The rows of a group lie close to one hidden flat surface of 6 dimensions, which passes through zero. Surfaces can cross.
In the rows, 128 means zero.
Known rows, each followed by its group:
[190 100 172 109  78 111 179 129 115 161 109 179 134]
(0)
[151 162 157 137 134  94 126 107  72 150 112 122 143]
(2)
[173 190 116 107 124 156 157 100 118 141 102 115 129]
(2)
[ 91 117 102 127 111 179 163 193 207  88 140  70 161]
(3)
[122 149 109 173 132 112 146 117 142  39 145 155  92]
(1)
[145 195 126 131 163 123 119 110 124 137  69  92 151]
(2)
[164 173 140 150 136 102 142 114  87 126 104 142 137]
(1)
[151 136 137  90  88 130 179 150 126 138  82 121 148]
(2)
[139 132 128 144 134 124 122 118 139 122 125 143 123]
(1)
[112 118 172 139 158 106  75 109 173 118 117  92 138]
(1)
[127 131 132 108 122  97 136 134  70 143 115 148 120]
(3)
[149 105 143 115  83 104 179 154  82 133 134 171 125]
(2)
[116  94 109 153 142 144 121 130 193 104 127 173 107]
(3)
[100 138  76 145 140 145 140 151 137  89 138 139 110]
(1)
[190 107 141 122  84 138 172 108 115 142 150 203  99]
(3)
[121 131 120  87  90 121 176 168  68 141 125 117 135]
(1)
[108  91 138  65 105 126 140 177 130 163  97  97 148]
(0)
[ 96 145  73 136 137 131 157 173 119  94 114 134 130]
(0)
[151  74 196 120  96  79 156 146 169 107  89 151 136]
(1)
[172 164 100 158 104 158 188 137 135 114 139 142 142]
(3)
[118  83 128 108 113 132 145 170 170 136  97 141 141]
(0)
[143 109 169 130  87 112 153 128 105 110 169 134 116]
(0)
[ 88  90 114 157 139 100 124 176 145 101 133 159 126]
(2)
[ 98 119  91 122 130 157 145 164 180  98 115 123 131]
(2)
[168 168 115 164 141 182 104  76 156 118 186  98 127]
(3)
[166 122 166 150 143 130 107  92 173 143 116 138 143]
(3)
[171 154 146 106 128 146  97  69  91 186 136 117 129]
(0)
[153 134 176 157 132  99  97  70 142  80 149 129  99]
(1)
[135 136 183 177 114  48 162 149 109  74 107 149 155]
(0)
[ 97 164 101 104 159 146  82 114 100 156 130  63 131]
(0)
[109 130 137  92 113 124 137 150 107 143 113  78 140]
(2)
[105  88 141 125 161  66  88 117 117 139  79 202  93]
(3)

New rows. What belongs after each?
[105 116  85 107 106 150 137 129  90 125 172 146  84]
(3)
[113 132 142 150 144  83 145 161 153  94  72 137 148]
(1)
[145 145  95 127 106 173 139  99 103 119 189 140 102]
(3)
[ 97 143 105 141 170 106  99 128 123 114 105 133 122]
(3)
[ 51 104 113  82 114 115 140 202 107 117 113  78 139]
(3)
[ 78 158  92 148 190 113  78 121 129 109 108 110 119]
(3)
[ 81  58 173 108 143 119  69 138 195 136 114 101 133]
(3)
[191 115 175 149 111 144 137 104 181 145 129 139 150]
(3)
[154 120 130 126  97 174 142 117 152 130 176 112 126]
(3)
[117 165  99 122 112 123 158 131  66  94 149 113 108]
(1)
[103 162  71  87 135 164 121 128  78 158 139  84 125]
(0)
[159 132 129 127  86 111 200 156  85 119 122 175 130]
(0)
[ 98 141  53 107 118 182 162 166 174  90 122 104 116]
(2)
[120 131  75 170 180 167 101 131 190 135 115 160 129]
(1)
[140 122 165 146 162 125  64  84 163 156 124 109 140]
(1)
[117  67 150 119  96 135 132 134 184  88 163 141  97]
(1)
[119 136  83 136 105 146 188 182 156  93 125 144 139]
(3)
[139 106 107 143 145 142 142 142 198 128  92 181 134]
(0)
[120 160 120 125 110  94 180 176  70 112 100 125 146]
(0)
[141 122 185 176 111  92 120 100 117  77 184 132 109]
(0)
[193 135 193 124 101 106 165 125 134 159  90 126 172]
(3)
[ 80 135 122 147 162 120  72 119 100 125 157  83 127]
(2)
[ 99 149 134 113 152 134  80 109 136 138 125  55 140]
(2)
[ 86 113 195 134 131 102  68 122 136 107 164  49 132]
(0)
[102 129  98 124 159 165  84 116 153 135 142 107 119]
(0)
[103 110 119  80 109 155 127 146 113 152 147  89 122]
(0)
[142 204  65 147 155 149 129 108  61 142 149 134 120]
(1)
[139 110 166 101 125 128 106 109 138 166 111 101 143]
(0)
[115 106 175 116  74 109 143 133  87 101 194  97 113]
(0)
[137  91 128  83  78 154 128  95  75 156 200 157  72]
(3)
[138 133 151 104  95 135 116 100  68 137 190  93 108]
(0)
[105  74 169 116 117  99 120 156 127 135 129 131 139]
(2)
[117 162 120  96 135 144 110 113  82 162 134  83 130]
(0)
[ 93  82 132 127 133 154  99 124 193  98 156 110 110]
(1)
[164  77 174 101 105 124 142 135 171 168  87 158 147]
(0)
[105 165 109 137 107  92 163 145  73  42 139 109 107]
(1)
[118 110 184 128 132  86  97 127 103 152 128 111 147]
(2)
[155 109  94 105 111 171 146 122 143 155 134 172 107]
(0)
[ 42  81 138 100 166 101  60 148 150 128 102  78 124]
(3)
[ 87  90 108 102 151 137 119 180 194 141  73 114 152]
(0)
[ 63 136  75 102 133 138 108 139  73 114 168 102  94]
(3)
[143 166 100 116 126 151 159 125 129 124 106 122 131]
(2)
[161 146 187 134 133 122 116 118 153 152 104  70 182]
(3)
[143 149 133 121 127  91 138 117  69 147 109 152 118]
(3)
[130  83  98  99 105 171 151 149 176 144 123 164 113]
(0)
